There are 4 hidden switches. A switch that is on adds its own fixed numbers to the row, and there is some noise. The rows also spread widely along 2 directions, which tell nothing about the answers.
In the rows, 128 means zero.
Some rows, each with its switches (1 for on, 0 for off) after it:
[143 171 110 169 137 132 117  87 142 141 162  70 139 147]
1 0 0 0
[147 182 121 155 151 160 110 106 155 118 156  75 147 133]
0 0 1 0
[153 167 121 144 147 149 108 114 140 124 173  69 143 150]
0 0 0 1
[158 143 105 162 145 129 134 117 117 108 176  61 131 162]
0 0 0 1
[153 118  99 161 144 114 138 118 121 104 189  61 114 163]
0 1 0 0
[110 156 119 141 152 153 120 100 167 118 157  45 123 145]
1 1 0 1
[144 168 116 158 148 136 107  96 143 136 159  73 145 154]
1 0 0 0
[138 161 122 148 135 149 117 105 159 126 175  64 116 140]
0 1 0 0
[176 145  98 173 131 118 139 102 113 120 190  73 127 163]
0 0 0 0
[120 184 126 149 138 164 122  95 201 132 165  47 105 134]
0 1 0 1

New rows, each followed by its switches (1 for on, 0 for off):
[157 172 114 159 134 132 112 111 139 131 179  76 140 147]
0 0 0 0
[160 158 102 167 142 137 149 102 139 126 177  54 125 153]
0 0 0 1
[142 161 126 148 138 139 118 112 151 116 174  65 113 146]
0 1 0 0
[135 153 104 168 150 134 128  95 142 117 151  68 144 141]
1 0 1 0
[161 169 110 165 132 133 129  98 140 138 178  68 133 151]
0 0 0 0
[162 157  95 175 134 138 146  92 143 114 166  68 135 149]
0 0 1 0
[ 94 169 120 140 157 175 121  95 203 117 134  55 127 130]
1 1 1 1
[121 193 131 147 153 155 104  97 172 143 156  62 143 136]
1 0 0 1
[149 163 124 148 150 150 115 109 141 120 170  70 140 146]
0 0 0 1
[139 163 114 149 133 141 118 106 160 119 174  58 113 138]
0 1 0 0
[130 171 113 158 144 147 130  92 157 143 159  55 124 145]
1 0 0 1
[148 161 108 171 137 140 145  99 145 128 178  59 119 148]
0 0 0 1
[155 145  96 156 151 140 141 105 134  91 170  58 141 150]
0 0 1 1
[164 175 120 158 136 131 120 107 145 125 175  73 135 148]
0 0 0 0
[164 143  90 169 144 133 132 103 122  98 172  69 139 150]
0 0 1 0
[144 202 157 126 159 177  76 113 171 139 166  73 150 131]
0 0 0 1
[144 165 106 165 144 126 119  92 136 139 168  64 133 156]
1 0 0 0
[135 164 119 151 152 144 110  98 146 132 163  61 142 150]
1 0 0 1
[155 157 120 154 148 138 114 118 131 109 185  67 137 158]
0 0 0 1
[108 151 101 150 154 167 144  88 182 115 142  45 120 132]
1 1 1 1
[150 174 120 152 141 151 130 101 146 136 174  67 129 142]
0 0 0 1
[131 172 122 147 139 157 129 107 169 116 174  50 118 136]
0 1 0 1
[150 150 110 165 147 122 113 103 125 135 169  72 145 161]
1 0 0 0
[125 124  88 165 149 126 142 102 140  94 158  51 120 149]
1 1 1 0
[151 165 126 153 147 144 117 109 141 122 175  66 139 147]
0 0 0 1
[142 161  93 166 131 133 134  91 143 148 170  66 130 151]
1 0 0 0
[138 172 104 160 136 145 131  93 145 139 169  56 127 146]
1 0 0 1
[127 156 100 160 161 148 136  98 151 111 156  59 142 145]
1 0 1 1
[126 166 121 150 135 154 139 100 176 123 168  46 105 132]
0 1 0 1
[143 162  99 169 131 130 129  94 139 154 169  68 143 152]
1 0 0 0
[150 170 127 145 153 150 113 115 138 117 182  72 142 145]
0 0 0 1
[129 163 109 159 149 146 127  92 147 138 167  65 135 151]
1 0 0 1
[123 194 110 160 141 163 126  83 186 148 143  70 140 127]
1 0 1 0
[138 149  89 179 141 131 148  88 145 129 154  68 134 144]
1 0 1 0
[142 194 132 142 147 161 108 110 159 135 172  66 134 138]
0 0 0 1
[162 120  92 166 150 111 141 114 102 105 192  62 135 168]
0 0 0 1
[160 144 115 150 144 132 125 117 121 107 187  61 136 158]
0 0 0 1
[101 159 121 148 151 157 119  95 174 131 160  47 120 141]
1 1 0 1
[147 176 105 169 142 152 130  96 160 121 160  73 132 139]
0 0 1 0
[149 179 117 153 135 153 132 101 155 131 176  59 125 144]
0 0 0 1
[145 163  95 179 130 124 147  91 135 147 170  60 127 153]
1 0 0 0
[161 147  93 172 138 125 149 107 125 122 178  61 120 155]
0 0 0 1
[153 177 127 149 144 158 120 110 150 123 177  65 141 141]
0 0 0 1
[158 167 113 157 152 150 116 108 147 111 165  82 146 144]
0 0 1 0
[143 163 113 157 149 158 139 101 159 116 157  63 134 141]
0 0 1 1
[145 141 109 154 154 133 121 107 120 113 176  64 148 166]
1 0 0 1
[133 157 102 159 144 141 132  96 138 131 171  57 143 156]
1 0 0 1
[186 130  90 177 135 113 138 114  92 108 187  71 125 173]
0 0 0 0
[138 142 111 149 153 139 127 108 144 102 184  48 123 151]
0 1 0 1
[122 186 127 142 155 156 107  94 166 146 153  58 150 142]
1 0 0 1
[136 172 109 157 158 170 132 100 165 114 158  65 146 133]
0 0 1 1
[123 149  97 160 143 146 139  85 163 115 149  49 125 147]
1 1 1 0
[116 165 112 154 142 141 118  97 161 135 163  54 114 139]
1 1 0 0
[137 187 137 141 136 156 109 108 175 136 172  70 122 133]
0 1 0 0
[148 160 102 167 137 129 126  95 134 138 165  74 140 150]
1 0 0 0
[157 176 113 165 126 141 124  99 145 146 178  67 126 137]
0 0 0 0
[138 153  69 189 137 136 168  76 140 127 154  66 122 143]
1 0 1 0
[143 171 112 160 141 137 114  97 139 137 161  73 144 148]
1 0 0 0
[169 133  93 179 145 123 140 105 114  97 170  79 137 164]
0 0 1 0
[110 168 127 140 155 161 117 103 186 135 154  51 128 134]
1 1 0 1
[136 147  97 159 166 148 135  95 142 106 154  58 149 153]
1 0 1 1
[114 164 101 161 136 165 166  81 193 117 150  40 102 122]
0 1 1 1
[148 190 118 160 135 147 116  98 158 148 176  70 132 136]
0 0 0 0
[145 174 124 157 146 149 123 109 152 124 177  60 133 145]
0 0 0 1
[139 158 118 154 153 142 115 105 140 130 166  63 146 149]
1 0 0 1
[166 162 114 163 135 126 123 111 126 131 184  78 139 155]
0 0 0 0
[157 187 125 148 140 144 102 110 150 138 171  79 141 145]
0 0 0 0
[129 166  94 169 139 148 127  86 154 131 145  64 138 144]
1 0 1 0
[112 155 123 146 151 146 120 101 164 120 161  53 125 148]
1 1 0 1
[148 178 119 155 145 153 116 100 157 120 158  77 143 140]
0 0 1 0
[146 164 109 157 143 132 115  94 136 141 165  73 142 152]
1 0 0 0
[130 162  96 160 156 151 142  95 150 113 146  61 145 147]
1 0 1 1
[126 124  93 163 154 143 138  99 143  97 158  55 126 157]
1 1 1 0
